The rows of a group lie close to one hidden flat surface of 12 dimensions, which passes through zero. Surfaces can cross.
Some rows, each with its group after it:
[-24  -5   0   5  -1 -10   3  14  -9   0   5   5   9  -6   4 -13   1 -18]	k183
[-22  -8  -1  24  -7   3   1 -11  13  14  20  -3  -1   2   4  10  15 -26]	k947
[ 12   8   1   6   9  12   4   1   2 -11  11   2  -3  -2   8  -2   3   0]	k228
[-10   9  15  10  -7  15  15  -8  -3 -17 -27 -21  -2 -13  -6 -14  -1 -21]	k228
[  1  11  16   7  13  10 -11  -6  19  -6  -1   2   0   4   9 -15   4 -12]	k183
[ -9  14  19   5   6   1  14  -6 -21   7  -1  14  33   2 -28   6  11 -19]	k228
[ -3  26  12  18   5  22   1  -1   7 -13   2   9  -1  -2  -1  -5   2  -9]	k228
[ -6  17   2  -4 -31 -11 -16   6 -13  11  -1  -3   3 -16 -15  12 -16  22]	k947
[11  4 -5 -3 -3  0 -9  6  1 -5 -2 -8 -5  0  7 -5  1 11]	k947
[ 11 -12   8  13  12   8 -18   1  -1  -4  -1 -14   8 -12  -4  -4   7  13]	k183
[-15 -21  -7  16 -21  -1   7  15  -9  -8  -1   1   2 -37  14  -6   0   1]	k947
[ 13 -15   3  22  -3  10  -1   3   8  28   8   0  12   7   1  -3 -15 -20]	k465
[-17  -8   0 -11  12  -3  19   7   6   4  -8  22  12 -28  -1 -34   7  -3]	k947
[ 19  10   7 -14  13   8  -6 -31  13  19  17 -24 -16   4  -3   1  -6 -15]	k183
[  5 -12 -11  14   4   5   2  -2  13  13  10  -7   6   1 -18   2  22  21]	k228
[  4  -5   0  -9  -1  -9  -6  11 -19  -4  -1   5   2   0   4   6 -20  -1]	k947
[-15  11   0  23   8   8 -25   4   1  14 -21  19  -5 -20 -10 -22   4  25]	k183
[-27   9  -8  -9 -17  18   6   0  14   7   1  10  -4  -1  35 -29 -22   3]	k465
[ -8  12  -7  -9   4  -5 -23   2   5  25  15   3   6  24 -10  -4   5  15]	k947
[ 11  -7  -9  -1   4  12 -13  24  15   9   2  -6   3  25  -6  -9  -5  -8]	k465
[  4  -3  -2 -14  -6 -14   4  -1  -6 -15  -6   2  -7  -4  15   9  12  -2]	k465
[  7 -10 -16  -1  -1   0  -9   4   2   9   5  -4  -5  37  -6  23  10  -2]	k947
[ 18  -2   0  21  -8 -20 -27  -6  14  12 -10   9 -23  -4  15   5   5   3]	k228
[ -1  15  10   6   9   3   2  -6   8   7  12   7   5  -1 -13  -3 -11   4]	k183
[-16   2  -1  15 -13 -12   5   2  16   6 -21  -6  -5  29 -16   0  -5 -18]	k228
[-12   8  -4   3  16  17  -8  18  -9  -2  11  -7   7  13   0 -28 -39  19]	k465
[  5  -5  -8 -19   1 -12   8  -7 -14  -5   2  -1  -5   4   8   9   7   3]	k465
[  5   3   9   6  12   4 -10  -6  10   3  -1  -4  -4  -5   0 -10  -6  -4]	k183
[ -6  19 -14   3  -9  11   9  -7   0   7  14   1 -13   0   2  -4  -9  20]	k465
[  7  12  10   9   5  -5  -8  -7  -2   6 -11   5   4  -9  -5 -13  -2  15]	k228
[-15 -15  10  21   9  15   2 -16   3   4  14 -19  22  -3  -1  -1   5  13]	k947
[  4  11   5  -6   3  -8 -10   6  -3 -18  -3   8  -7  -5   7   4  -3   8]	k465
[  7 -23  12   5 -13 -12  21   0   9 -16 -25   2   2 -15  -3  14 -13  -5]	k183
[  5  -3   1   1 -11 -13 -27  -2  12   0  -2  15 -19 -18  30   5  -5   7]	k228
[  5   4 -17   5  -9  -1  -3  13   6 -11  10  10 -22   8  23  10   0 -10]	k228
[-12  16 -18   9   7 -39  -6  24 -10  -7   4  -6 -19  29   3 -27  12 -22]	k947
[  3 -11 -10   7   3  10  20   4   2   2  12  -8   5  10   5  -8  -8  -7]	k183
[ 24   6  20   2   9  -4   9  -6   3   8   6  -4  11 -12 -22   0 -14 -16]	k465
[-15  15  -8  15  17  12  -4  10  -1  10  15  -7 -13   4 -26 -18 -31   6]	k465
[-2  7 -8  8  4 -4 -5 15  7 -6 -6 18 -8 23  4 -4 -9 -1]	k183
[  2  16  20 -14   9   4 -29  -3  10  -8  -9  13  15  13   0   3   8  20]	k947
[ 8  4 13 12 -6 -4 -2 -9 -4  5  4 10 13  5  0 19 -2  0]	k465
[ 22  38  -9   1  -9   5  16 -11  -3  17  33   5  -3  18 -28  19 -14  27]	k465
[ 12  -8 -12   6   0   2  22  11  -4  -7  16  -4   3  10   3   4 -14   6]	k183
[  2 -14 -10   3  -4 -13  -4   5  -3  10  -5  -4   0  18  -8  11  10  -3]	k228
[-15  -6  10  -8  -7  -5  -1  13   0 -20  -4  12  17 -10  18  -4  -4   5]	k183
[  4 -16   5   9  -1 -13  18 -14   7  18   8  -6   8   1 -19  13   9 -22]	k228
[-14   9  -5  14 -17  20   3   7  24   1  26  20  20   5   1  14  10  30]	k183
[ 10  -7 -18  -7   5  -6  17   1   8  -9  15 -33  -4  34  13 -15  13  -7]	k947
[ 36  14   0   5 -13  13 -16  -6  11  -3 -14 -13 -18  -6  -3  13  11  13]	k947
[ -5   0  -5  -7 -15   8  17 -10   5   9   0  -3  11  22   1   7  11  -5]	k465
[  6 -17  -8  16  -8 -28  13  13  28  -8   0  -3  -2  13   8  -4   1   3]	k228

New rows. What belongs after each?
[ -3  16   3  17  12  20 -20   7  -3   4  15  16   0  -9  11 -13 -20  12]	k228
[  5 -20   1  -9   7  -2 -13   0 -24   9   4 -15   8 -27  -4  -5 -14  26]	k183
[ 12   1  10  -3 -13 -13   0   0 -15   8   4 -25   9 -18 -12  -5  -7 -21]	k947
[  5  10   4   5  13   4   2  -4   2   5  -4   7   0   5  -9  -9 -13   8]	k183
[  4  -9   5  12   2   8 -26  -1  19  21 -12  11   5  25   2  11  16 -14]	k465
[ 11   4   4  -3  24   5  -2 -10   2   2   4  -4  -1  29  -6   1  -2  -2]	k947
[  6 -21   7 -13   8  -2  -8   3 -15  -1   8   1  17  -2   6  13   3  -9]	k228
[ 15  10  -5 -13   1  -6   1   1 -17 -14 -16  -6  -4   3   0  -6  13  12]	k228
[ -9 -14 -14  -2 -20  -4  16   5   9  12   5  10   1  16  -2  22  -5  -8]	k183
[  7   7  20  -3   2  -1 -20 -13  18  15 -10  20   1   2   6   3  -3 -14]	k465
[ -3   5  -9 -32  12   1  -3   1 -46  29  23  12  15  -2 -14   3 -15   9]	k228
[  1  20  -9  -7  14 -23 -19   6 -20  10  15   2 -25   5  -8  -5 -19  -5]	k183
[10  4  2  0  8 -1 -5 -3 10 -3  9  6 -3 -1  9 -1 -2  8]	k228
[  1  -4 -21  -2 -20   1 -13  29  -2 -11   4   9   6  13  14  11  13  24]	k465
[ -6  -9 -21 -17 -13  -2   9  17  -2  19  15   2   7  11  -6  -1  -5  -1]	k465
[ 36 -13  16  11  -3 -19  -1  -4 -16  -2   6   6  24   9   7  33   3 -10]	k465
[  6   4  -5  -2   7   4 -20   4  13  -2  16  -6 -16   5  24  -9  -7  -5]	k183
[  5   6 -12 -14   8  -1   8  13   3 -10  17   8  11   6  -1  -6   9  34]	k228
[-10 -18  -6  16 -18   1  29  14  -7 -26  -6  -5   1 -33  23 -16   1  -7]	k183
[-10  11   8  -4   8 -12   5  -3   2   0   0  14  -5   7  -2  -1  -1 -26]	k947
[ 21   6   8  -2  -5 -30 -14   0  10 -11  -5  20 -11   5  25   8   2  -7]	k228
[ 11  -9  12  -2   2  -5  12   3   0 -19   6  -7   6 -18   9  -4 -26   4]	k183
[ -3   8  22   8  -2  19   3  -6   4   1  -1   1  32   1   4 -12 -13   9]	k465
[  7  -8  -8  24   6  19  -2  -9  -5  19   4 -14  -8  -4 -14   4   6  -9]	k228
[-13  13  12 -15  15  -7 -18   1 -21  -5   3  -6  10  -8   4 -19   9  -7]	k183
[-27  -1  14   5   5  10  -9  -9  16  -3 -25   0   6  -8 -16  -6  27  -6]	k465
[  4   5  -3 -26  -8 -11  -6  -1  -7  -3 -14   9  -4  21  -2  19   8  -2]	k183
[  3 -16 -13 -11  -9  -5  17  13 -11  -9   0 -13   4  -2   7  -6  -7  10]	k947
[ 12   0   8   9  -6   6 -13  -1 -17  -6  -2  -7  -3 -14   2  15 -24  15]	k947
[  1 -20 -19  20  -4  12   3  15 -11  -7  -6 -24 -12  -9  11 -17  -5   4]	k228
[-11  15  14 -21   4   3   5 -26   5  21  -3  -1   9  -3 -28   0  -5   9]	k228
[-13  19   6  13  -4   9  18  -9   3   1   4   8   9 -14 -12  -8   8   6]	k183
[ 21  -7  -1   1   6  -4  -6 -20  12  13   8 -13 -19 -32  12 -16 -12  24]	k228
[-27  14 -22  -3 -12  14  14  20 -28  -3   2  -2  -8  -4   2 -19 -20   4]	k228
[-10  -5 -14  14  14   3  10   7 -13  -8   2   7 -15  -2   9 -12 -19  13]	k947
[-35   6   4  -2 -41 -28  -1   9  -8   3  -3  -6  25   3 -23  20  13   6]	k947
[ -9 -14 -10  -5  -1 -24  10  20 -38 -20   8  -8  -2  17  15   6 -36  -8]	k947
[  6  11   1  -1   8   3   0   0 -13   6   9   8   6  -1  -6   0   1   2]	k228
[ -3  20   9  -3  -5 -13   8  -9  -6   4   2  -3  -5   1 -13   2 -12 -16]	k947
[ -1  -1  -3   3   3   1 -11  22 -26 -16 -24  -6  12  27  -3  -3   5  -3]	k228
[  4  -1  -7   7   5  -9 -18 -10  16  10 -10   5 -42 -11  -1   7  18 -20]	k465
[ 19   3  -4 -12   0 -29  21  -4   5  -2  14   7  -4   1   8  -3  -3   1]	k228
[-12   7  -5  -2  -3   7  -8   6  -2  -2 -14  14  -1  -1  15 -15   8   5]	k183
[ -5   0   3  -5 -13   2   2  -1   2   4  -1   7  15  -5   0   5  11   9]	k465
[  1   0  -7  -8  -6 -17  -1   5  -5   5  14  14 -12   0  19   1 -21 -11]	k228
[  8   7   5  -2   2   4 -17   4   8 -14 -11   2   0   1  11  -3  13   9]	k947
[-15   0   3   5 -17   5 -12   3 -22  -7 -31  -3   2 -22  -1  -2  16   1]	k228
[-23  15 -12  24 -20   8   6  15   5 -13  17  10   5 -12   8  -1  27   6]	k183
[  1   5  28  -9  14   6  -8 -20   3  12  12  13  18 -23  -3   1  -8   2]	k228
[ -2  -6 -31  40  -6   5   2   3  13   5   6 -14 -29  17  -2   4  32  -5]	k947
[ -5  18   9   1 -13  -3  -2 -11  10  -7  -6 -12   6   6 -11   7  14  14]	k947
[ -6   1 -18  18  -3  16 -15   3  10   7  -1  -1 -19 -10   7 -10   8  19]	k465
[ 12   5  13  24  17   9  -7   8 -12 -19   3 -12  16   4 -13  -1 -11  20]	k465
[-30 -10   5 -13 -25   4  10  -4   9   1  13  -3  27 -18  17  -3  -4  20]	k947
[  9   4   4  -8   0 -26  -1   0  -1   5   4  14   5  -3   4  -3  -3  14]	k228
[  5  12   7  18   3   5  -3 -19   7   7  -1   2  -8  -6 -10   8   8   2]	k465
[  3 -19 -16  -8  -4  -4  -7   4   2   3  -6  -1 -12 -19  14  -6  19   5]	k465
[ -4  21  -2   7 -16  -2 -14   3 -13  -8 -26  10 -19   7   4   7  12 -16]	k228
[  4  -4 -26   3 -10 -15  14  27  -4 -15  18   6 -23  13  22   3 -25  -7]	k183
